The rows of a group lie close to one hidden flat surface of 13 dimensions, which passes through zero. Surfaces can cross.
In the rows, 128 means zero.
Some rows, each with its group after it:
[128 122 101 107 133  63 185 145 119 137 102 135 104 182 140  88 130 143
  78 147]  E
[112 145 154 168  75  79 111 130 135  93 158 150 146 133 105 113 113 163
  99 135]  T
[143 176 165 111  80  59 144 121 114 109 119 117 146 107 171  88 103 124
 129 112]  H
[122  74 157 105 113 164 163 159  88 128 134  88 133 117 135 109  95 156
 118 162]  H
[170 167  43 124 141 105 146 141 179 147 132 111 161  93 130 151 111 152
  92 150]  T
[141  58  52 149 143 150 166 114 130 121 114 144  82 149 132 124 172 131
 169 114]  H
[169 132 149 112 109 140 166 140 139  97 112 122 155 117 130  88 153 173
 134 111]  H
[ 98 116  73 167 100 196 147 139 112  88 115 136  71 141 123 122 133 107
 148 120]  T
[ 99 111 121 130 108 128 140 135 119 138 112 117 131 128 148 122 121  96
 173 131]  H
[152 215 131 131 108 139 100 135 183 144 123 130 146  83 128 111 125 144
 137 109]  T
[150 140 145 105 113 117 145 131 157  97 129 141  97 111  76 121 126 138
 140 137]  W
[130 120 117 121 125 158 174 114 119 117 139 122 150 139 161 124 153 105
 132 124]  W
[145 121 116 124 145  92 111 130 153 118 131 169  56 100  76 120 157 151
 145 104]  W
[100 180 162  86 121 100 140 120  76  94 154 157 144 154 177 123 150 123
 128 116]  E
[121  94 104  83 151 148 195  97 111 142  98 139 143 178  87  89  82 136
 142 165]  W
[103 107 157 144 116 174 105 152 112 179 106  94 141 160  91 100 103 115
  43 119]  T
[122 133 170 109 159 118  90 106 142 158 137 122 123 138 149 137 102 114
 160 170]  T
[129 169 168  49 164 147  57  93 100 145 173 126 144 142 142 150 134 105
 131 108]  E
[151 106 198 148  84 136  90 121 121  79 151 106  76 161 130 161 133 126
 107 146]  T
[142  80 145  95 181  93 104 109 159 140 117 106 156 107 116  74 133 105
 155 104]  W
[175 124 170 150  83 149 161 146 182 104 145 127  70  93 124 115 152 170
 151 161]  W
[107 105 165 115 173 135 123 137 111 153 118  96 103  96 131  82  59 109
 104 160]  H
[157 169 121 123 149 127 157 120 123 126  89 156 123 142 141  69 132 175
  93 105]  T
[122 124  94 181 178 163 127 111 120 168 117 161 136  82 112 103  87 175
 108 127]  T
[114 140  79 166  47 172 153 142 136 118 116 107 162  54  98 102  62 142
 172 127]  W
[128 138 169 122 121 132 113 109 125 165 156 134 157 129 155 123 109 168
 141 161]  H
[ 93  77 142 185 121 128 169 180 153 128  95 114  98 130 106  83 124 114
  94 150]  E
[127 169 158 120 170 133 134 143  84  74 108 158  48 137 160 155 147 119
 112 125]  T
[159 140 109  81 145  87 156  93 101 116 131 133 161 154 184 104 147 146
 135 111]  E
[142 145 175 183  96 137  96 123 171  92 126 117 140  88 116 122  99 131
 143 137]  E
[210 137 135 116  95 113 122 120 180 103 100  76 143 152 168 169 133 144
 156 160]  H
[147 120  86  81 131  95 170 111 114 125 130 135 137 149 141 154 131 133
 150 146]  W
[156 142 160 104 127 110 105 136 153 115 124  93 102 130 165 172 117 111
 148 173]  H
[ 96 103 135 110 101 124 156 116  96 147 139 160 174 145 111  86 163 140
 160  93]  T
[157 124 131  81 132 112 134 124  95 112 131  84 175  96 181 124  98 148
 140 131]  E
[107 122 190 148 134  91 117 146 105  97 141 151 112 146 115 114 144 147
  77 126]  T
[143 122  97 173 149 106  75  89 172 152 103 120 139 139  99 131 108  97
 103 103]  H
[166 175 164 128 137 150  91 102 126 153 165 160 111 183 156 205 154 190
  93 169]  W
[ 62 155 127 107 108 150 128 129  92 164 166 172 143 135  76 145  84 143
 133 164]  W
[116  98 140 114 122 164 105 146 144 125  76 115 132 120 104  86 147 122
 213  94]  W
[133 109 133 138 143 139  84 132 127 164  93 138  99 172 125 160 128 169
 147 151]  W
[ 94 108 143 175  93  80 116 100 179 135 164 149 152 127 111  61 132 118
 161 129]  E
[149 186 120 117 122 131 129 145 156  83 111 135 144 112 110 169 141 126
 136 123]  H
[143 171  99 137  95 152 166 142 136 112 128  95 123 120 155 119  87 120
  79 154]  E
[141 172 180 110 155 127  98 109 128 111 150 120 147 110 184 158 146  97
 147 121]  E
[119 159  57 126 116 221 157 108 112 160 169 111 139 111 165 121 104 108
 113 136]  E
[165 166 175 102 104  62  91  69 120  80 147 134 198 132 154 118 106 157
 153 115]  E
[152 113 135 142 100 101 127 134 170 108  94 109 180 165 109 111 178 117
 122  88]  H
[119  87 113 198 118 132 145 109 100 111 116 156 139  78 101  83 100 163
 126  93]  T
[150 137  97 120  92  96 150 125  88  92 139 129  86 154 134 132 159 121
  68  80]  H
[ 77 132 109 150 128 185 132 138  76 146 104 170 123 170 100  91 129 157
 101 101]  W
[ 83 161 108 164 151  85 114 121 120 111 113 142  90  71 140 123  72  64
 148 122]  W
[166 116 149  88 112  76 167 130 112  56 124 135 121 164 139 141 193 136
 132 105]  T
[140 155 146 147  86 158 111 120 129  95 150 105 150 104 113 146  80 134
 107 139]  E
[125 125  49 127 153 127 221  87  78 123 103 178 112 156 155  79 112 144
 135 122]  W
[120 100 152 164 145 134 157 195 153 117 101 124  87  68 162 148 195 104
 179 122]  E
[117  98 156 165 116 102 105 134 131  87 138 146 154 164  64 135 132 159
  81 124]  T
[172 150  88 126 158 123 179 130 170  82  61 133 146  82 119 101  99 148
 172 131]  H
[ 74 131  58 151 141 145 122 140 129 129 168 159 110  51  95 194 122  81
 185 128]  H
[ 92  47 120 134 120 141 120 139  95 151 145 137 150  97  83 137 123 160
 173 124]  E

New rows, each followed by its group:
[148 153 123  96 150 114 136  97  87 111  98 138 160 162 164 116 114 145
 129 113]  E
[171 150 105  84 176 133 155 138 164 113 146 132 117 115 148 185 142 162
 147 186]  H
[ 92 108 137 138 100 111 151 175 111 127 181 118 136  98 145 100 187 112
  92  95]  W
[ 97 113 122 123 124 123 120 131 111 172 203 143 130 116 130 145 167 117
 109 119]  H
[153 102 112 127 170 109  82 108 129 160 108 126 139 130 193 125 171 150
 181  97]  W
[146 143 120 103 173 122 118 150 204 135 117 109 155 120 117 147 178  88
 128 125]  H
[146 153 121 148 137 116  11 138 132 137 101 118 138 134 122 186 144 143
 113  80]  W
[140 109 118 122 125  76 162 149 103  77 157 152 125 119  84 122 171 150
  59  84]  H
[132 163  96 152  96 111 103  87 145 121 133 147 147 149  93 158 100 120
 130 127]  E
[133 160 135 165 132 159 109 105 122 132 126 144 154 107 156  77 119 158
 126 101]  W
[ 89 208 144 101 102 140  90 109  87 148 185 144 140 120 146 157  67 139
 125 165]  E
[122  89 114 165 121 177 131 171 136 159  99 136  71 105  63 130 107 180
 121 148]  E
[150 160  84 151 147 116 110 106 144 130  67 156 130 129 137 169 120 136
 182 118]  E
[132 108 175 152  95 143 112 124 116 128 153 126 148  99 101  71 136 155
  94  80]  H
[ 81  85 158 135 159 137 124 126  85 152 164 150 103  99 126 119  79 160
 142 179]  H
[152 162 141 111 134 114  65 108 153 138 175 155 130  91 105 165 147 158
 155 116]  W
[190 170 145 104 128 109 123 114 172 141 161 136 132 117 156 125 162 185
 123 140]  T
[123 145  89 158 152 113 104  82 116 144 107 162  99 155 131 154  75 136
 138 151]  H
[128 106 168  76 188 143 113  89  93 141 155 113 172 149 174  96 153 106
 127 104]  E
[160 150 158 189  78 115  78 112 203  75  94 112 136 126  68 106  88 123
 125 119]  E
[ 75 115  91 146 130  85 143 150  91  87 118 150 119 112  90 187  75 106
 139 156]  H
[127 127 124  70 110 132 108 150 111 126 108 133 157 190  50 154 138 154
 101 112]  W
[154 158 179 102 141 107 124 118 103 104 120 137  55 165 172  93 144 142
 102 124]  H
[141 138  74 132 112 173 108 152 197 130 148 105 121 163  99 144 156 133
 106 155]  T
[129 112  97 167 152 117 121 123 113 141  58 125 114 147 156  92  93 144
 120 119]  W
[156 224 162 103 119 170 109 146 138 166 141 147 123 133 136 130 170 174
  71 107]  T
[166 112 107  96 158 158 137 172 118 163  76 124  61 108 116 103 116 210
 123 140]  E
[116 133 118 150  98 155 164 151 120  90 114 158  90  96 143  63 187 138
 170  71]  W
[183 114  92 128 125 126 147 104 127 147 184 131 161  82 117 147 110 205
  85 143]  H
[135 135 161  76 108 121 110 155 110 112 138  60 150 103 143  95  62 135
  96 150]  E
[121 108 125  81 165 110 123 150 142 161 130  60 130 133 161  95 116  70
  92 143]  E
[ 81 126 137 152 118 110 113 128 127 123 131 150 143 191  97  90 106 149
  94 154]  T
[ 68  93 102 160 139 124  93 154 131 151 109 104 123  88  76 129  66  63
 131 129]  W
[102 145 165 104 140 189 117 172  93 125  84 134  86 117 133  49 114 175
 141 117]  E
[105 143 178 157 137 103 103 140 105 155 152 153 122 118 211  75 170 166
 116 108]  W
[144 107 152 180 152 141 120 127 133 148 142 115 119 142 156 101 140 144
  43 131]  W
[183 157 167 121 169  70  91 112 161 100 132 117  93 148 123 178 126 113
  66 144]  W
[116 119 106 113 122 136 134 147 104 128 130 135 117 176  97 164 150 133
  90 127]  W
[159 134 107 132 159 106 129  99 110 122  67 132 157 162 138 154  89 150
 119 132]  E
[152  81 122 173 120 142  87  91 148 145 135 125 109 133 132 154 103 155
 169 159]  H
[ 76 152 123 135 116 204 139 126 104 165 132 158 162 111 119  92 130 137
 159 107]  H
[106 104 135 107 113  72 117 156 131 168 162 112 112 123  96 138  88 141
  93 181]  E
[ 93 148 111 169  58 145 181 170 112 102 147 108 141 101 113 117  88 110
  65 138]  W
[113 216 151 135 129  86 139 111 133 123 131 158 118 169 180 116 113 116
  97 159]  E
[ 95 117 100 110 102 179 108 162  71 104  91 115 140 130  74 161  96 121
 141  99]  E
[105 152 188 142  92  84  85 126 121 128 160 149 147 154 123 136 152 126
 108 106]  H
[131 126  76 101 107 112 191 134  91  80  93 136 135 163 131 131 154 115
 141  97]  T
[170 143 151 105 127  42 119 112 137 120 191 144 107 135 166 168 174 158
 103 142]  H
[111 170 187  95  92 110 118 155 134  92 169 103 183 104 110 113 136  99
  93 108]  W
[163 166 116 124 168  76 139 121 168 101 104 135 104 110 165  89 108 148
 130 151]  T
[132 182 113  88 120 141 124 110  77  97 122 146 151 125 169 135 126 148
 170 101]  E
[128  94 131  94 148 139 149 185 143  91 118  91 125 138 114 193 130 117
 137 187]  H
